All rows are made from the same 14 directions, up to rounding. Whole rows:
0: -0.35 -0.67 -2.35 +2.77 -2.91 -0.44 +0.49 -3.88 -0.35 -1.55 -0.19 +0.92 -1.19 -0.87 -0.77 -0.54 +0.77 +2.58 -0.67 +0.87 -0.23 -2.12 +1.96 +1.60 -0.41 -3.09
1: -0.33 -0.29 -1.37 -0.96 -2.81 +0.40 +0.15 -0.56 -1.86 -0.24 -2.15 -1.84 -1.74 +0.44 -0.94 +0.42 -0.29 -0.54 -1.41 +0.22 +0.85 -1.39 +2.18 +2.57 -3.12 +1.38
2: -0.37 -1.54 +2.24 -1.47 -2.45 -1.57 -0.14 +0.06 -3.42 +1.25 -0.11 +0.55 +0.53 +2.62 +2.31 +1.34 -0.10 -0.44 -1.81 -1.37 -0.33 -0.31 -1.64 -0.16 -1.43 -1.70
3: +0.71 -0.84 -3.03 +0.18 -0.72 -2.39 -5.00 -1.70 -0.82 -2.92 +0.21 +0.92 -0.20 +3.16 +0.34 +0.12 +2.16 +0.36 +2.13 -0.90 -1.44 +1.44 +3.64 +0.84 -1.28 -1.68
4: -2.82 -0.39 +1.27 -2.74 -1.43 +1.02 +5.46 +0.90 +0.50 +2.35 -0.56 +1.23 -1.79 +1.39 -0.22 -0.76 -0.88 +1.33 -0.81 +2.30 +4.59 +1.09 +0.91 +2.90 -0.34 -1.98
5: +0.45 -0.04 -1.14 -1.54 -0.19 -0.36 -0.02 +0.78 -0.93 +1.22 +0.33 +0.46 -1.08 +0.59 -0.15 -0.31 -0.09 +0.07 +0.26 -0.69 +2.63 +0.01 -1.35 -0.83 +0.06 -0.51
6: -1.34 +0.81 +3.29 -1.52 +0.39 +0.34 -0.08 -0.88 +2.95 -1.18 +1.34 +1.11 +0.00 -1.73 -1.29 +0.53 -3.10 +1.45 -2.40 +0.16 -3.45 -0.44 -3.36 +0.91 +1.51 -1.58
7: +0.50 -1.51 -0.96 +0.69 +0.50 -0.23 +0.80 -1.10 +1.07 -0.17 -0.20 +0.82 +0.11 +0.98 -0.84 -1.41 -2.52 +4.38 -0.21 +1.59 -2.33 +0.88 +3.73 +2.06 -1.57 -0.08
8: +0.44 -0.27 -0.28 +1.40 +0.38 +0.08 -1.34 +0.15 -0.34 +0.03 +0.16 -0.87 +1.59 +0.59 +1.46 +0.55 +2.75 -1.35 +1.36 -0.40 -1.21 -0.50 +3.68 +0.87 -1.32 +1.12
9: -1.40 -1.39 +1.44 -0.19 -0.80 -0.10 -0.39 +0.56 +1.03 -0.31 +0.65 +0.54 -2.20 +2.40 +0.61 -0.57 +2.84 +0.29 +0.23 -1.12 -1.10 +0.03 -1.10 +0.55 -1.09 -2.07
10: -0.82 +0.69 -1.26 +0.76 +0.26 +1.91 -0.88 -2.85 +2.76 -3.11 +1.64 -1.51 -1.79 -0.50 -0.30 -0.30 +2.70 +1.38 +2.01 -1.19 -0.48 -1.85 -0.40 +1.84 -0.40 -1.45
11: +0.04 +0.53 -1.96 +0.59 -0.28 -0.52 +0.29 +1.37 -1.59 -3.02 -2.65 -0.57 -1.30 +2.58 +0.79 +0.60 +1.63 -0.58 +2.84 -0.54 +1.01 +2.49 +1.34 -0.47 +0.40 -0.21
12: -0.83 +0.54 +0.58 -3.25 +1.40 -0.40 +0.18 +1.26 +1.31 +4.60 +2.07 +1.93 +1.75 -1.81 +0.62 +0.15 -1.32 -1.75 -1.64 +1.92 +3.14 -0.40 +0.25 -0.41 -0.82 +2.24
13: -2.43 -0.18 -1.97 -1.53 -1.92 -2.71 -2.04 -1.10 -2.04 -3.42 +0.03 +0.64 -0.61 +0.17 +2.44 +2.70 +1.92 -4.04 -0.02 -0.92 +0.07 -1.12 -2.19 +0.63 -1.22 -0.40
14: -0.67 -0.85 +1.67 +0.57 -1.15 -0.56 -0.85 -0.07 +1.34 +0.57 +2.10 +1.65 -0.62 -1.93 -1.44 -0.06 +0.83 +0.06 -2.05 -1.17 -3.46 -3.06 -1.07 +1.96 +1.14 -3.36
15: +1.14 -1.53 -2.70 +2.97 +1.14 +0.07 +0.37 +0.33 +0.13 -1.16 -1.71 -1.07 -2.23 +0.98 -0.17 -2.15 +0.59 +1.55 +1.38 +0.33 -0.46 +1.22 -0.95 -2.97 -1.55 +2.71
16: +0.36 -1.33 -1.00 +0.45 -0.05 +0.40 +5.29 +2.26 -3.95 -2.73 -4.15 -2.84 -1.53 +1.81 -1.02 -0.47 -3.30 +0.51 +1.34 -0.33 +0.43 +2.75 -1.67 +1.06 +1.48 +0.81
17: -1.33 +0.57 -0.78 -1.83 +1.57 -1.67 +0.48 -0.01 +1.11 -2.39 +0.87 +3.18 +0.36 +2.89 +3.20 +1.16 -0.18 +2.62 +2.77 +0.22 +0.66 +3.04 +0.10 -0.56 +0.76 -2.64

Rows cut short, each followed by the rest of it:
+1.61 +0.11 +0.42 +1.90 +0.62 +0.69 -0.56 +1.83 +0.55 +0.48 -0.57 -0.53 +0.42 -0.60 -2.01 -0.72 +0.60 +0.18 +0.51 -0.52 -2.56 -0.18 +3.26 +1.13 -> +1.19 -0.10
+1.42 +0.94 +0.04 +0.39 +0.10 +1.15 -1.65 -0.75 +3.05 +1.05 +0.04 +1.16 -1.40 +1.03 -2.44 -2.02 -0.36 +4.31 +0.03 +0.89 +0.08 +1.21 +2.82 -0.61 -> -0.16 -1.33
-0.65 -3.35 +0.31 -0.61 +1.86 -1.50 +0.42 +1.13 -0.38 +0.03 +1.85 +0.59 +0.23 +2.47 +1.27 -1.11 +0.32 +0.13 +1.26 -0.90 -1.83 +1.34 -1.37 +0.90 -> -0.36 -0.70
+1.01 +3.42 -1.24 +3.61 -0.53 +2.10 +0.19 +1.84 +1.39 -0.81 -2.03 -1.02 -2.62 -3.82 -0.10 +1.03 +3.70 -1.27 +0.49 -1.43 +0.37 -3.40 -1.90 -3.90 -> +0.78 +1.62
-0.11 -1.39 -0.32 -0.16 +2.96 +1.53 +4.59 +1.16 +0.37 +0.11 -0.01 -2.12 +0.94 -1.39 -2.00 -1.73 -3.59 +0.51 +0.94 +1.36 -0.14 +1.14 +0.42 +3.14 -> +1.46 +2.13
-0.12 +1.39 +0.25 +1.50 +0.73 +3.19 +1.38 -2.48 +2.28 +0.09 +1.49 -1.72 +0.38 -0.90 +0.93 -0.38 +2.59 +1.65 +1.87 -0.02 +1.93 -1.61 +1.04 +0.50 -> -0.15 -0.39
+0.69 +0.14 +0.89 -1.25 -0.37 +0.41 -2.11 +0.63 +0.27 +1.32 +2.33 -0.52 -0.05 -2.20 -1.21 +0.75 +0.63 -1.17 -1.36 -2.68 -2.10 -4.02 -1.08 +2.00 -> +0.10 -0.99
+0.47 +3.00 -2.14 -1.49 -1.88 +0.57 -1.20 -1.35 +0.85 +0.34 -1.24 +1.03 -1.61 -0.68 -0.58 +0.81 -0.69 +2.03 -0.81 +1.03 +3.41 -0.76 +1.88 -0.98 -> -1.48 +0.13
+1.51 +1.72 +0.15 -2.46 +2.05 +1.66 +0.86 +0.56 +0.56 -0.25 +0.81 -0.91 +0.38 +0.23 -0.51 +0.30 -2.77 +2.84 +1.62 -1.49 +1.07 +0.66 -1.00 +0.45 -> +1.66 -0.64
-0.33 +0.69 -1.25 -0.86 +0.52 -1.35 +0.43 +2.96 +0.24 +0.49 +0.18 +2.55 -0.97 -0.65 -0.68 +0.14 +0.71 -1.27 +0.91 -0.20 +1.56 +0.58 -0.35 -0.47 -> +2.59 -1.80
+1.11 -0.72 +0.78 +0.25 +3.12 +0.58 +1.23 +0.73 +1.17 +1.70 +2.95 +1.04 +1.18 +1.29 +1.52 -1.28 +0.71 +2.76 +2.67 -1.28 +0.77 +0.98 -1.41 -1.54 -> +2.01 -2.11
-0.48 +1.68 -0.45 -0.13 +1.42 +1.11 +2.72 +0.10 +0.23 +1.10 +0.71 -0.26 +2.18 -2.65 +2.12 +1.40 -0.08 -1.01 +0.79 +0.86 +2.52 -1.38 +0.34 -0.15 -> +0.53 +1.74
+0.13 +1.68 +1.11 +1.89 -1.73 +0.56 -0.89 -0.63 -1.11 -0.11 -2.37 -1.30 +0.76 -0.59 +1.50 +1.49 +1.63 -2.37 -1.14 +0.60 +0.46 -0.40 +0.18 -2.85 -> -1.25 +2.52
-1.12 -1.82 +3.73 -1.56 +0.99 -0.02 +0.61 +0.71 +0.64 +3.66 +2.70 +0.25 +2.11 -1.06 -1.36 -1.22 -0.98 -2.73 -2.13 +0.82 -0.22 +0.03 -1.57 +1.63 -> +1.46 -0.20
+0.02 +1.04 +2.50 +1.69 -2.22 +1.70 -1.99 -1.09 -0.33 -1.39 -2.22 -2.83 -0.88 +1.53 -2.08 -0.58 +2.81 -2.66 -0.08 -0.15 +0.50 +1.67 +0.16 -0.73 -> +0.95 -0.37
+1.77 +0.03 -0.99 -0.47 +1.92 +1.12 +0.03 +0.49 -0.49 +0.12 +0.08 -2.22 +1.59 -0.15 +0.40 +0.34 -1.56 +1.14 +1.19 -0.82 -1.28 -0.60 +2.53 +1.57 -> -1.52 +2.79
-0.33 -0.55 +2.68 +2.39 -2.24 +0.36 +1.14 -1.12 -1.20 -1.65 -1.15 -0.38 -0.03 +1.95 +0.85 +0.49 +1.42 +1.41 -0.15 -0.92 -2.39 +0.16 +0.19 +0.60 -> +0.78 -3.42
-0.79 +1.07 +1.37 +1.44 -0.16 +0.55 +0.89 -0.02 +0.59 -1.80 +0.74 +0.72 +0.71 +1.12 +4.85 +2.72 +3.83 +1.69 +2.05 -2.19 -2.29 -1.95 +0.96 +0.20 -> -0.77 -2.44
+1.24 -2.90 -3.44 +5.10 -0.38 -0.20 +1.77 -1.84 -1.34 +2.12 -0.03 -0.23 -0.06 -0.60 +0.63 -2.64 +2.24 +1.44 +0.54 +1.48 +1.28 -1.57 +2.34 -1.46 -> -1.97 +1.27
+0.06 +0.17 -2.03 -2.95 +0.49 -0.41 -1.71 -0.43 +0.27 -1.67 +1.12 -0.22 -2.17 +0.43 +0.75 +0.77 -1.06 +1.35 +0.34 -2.13 +0.02 -1.27 -3.69 -0.37 -> -1.88 +0.44
-0.33 -2.93 +1.14 -1.01 -1.67 -0.46 +2.29 +4.63 -3.86 +2.58 -2.01 -1.62 -2.22 +2.54 +1.68 +0.32 +1.47 -2.33 -1.28 -2.10 -0.35 -1.27 -1.46 +0.47 -> -3.57 +2.05
-0.95 +0.61 +2.85 +2.26 -0.89 -1.52 -0.39 +0.83 +0.56 -1.47 -0.59 +2.88 +0.85 +0.89 +2.85 +1.94 +2.08 +0.35 -0.32 -0.42 -3.86 +0.44 -0.14 -1.98 -> +1.12 -2.76
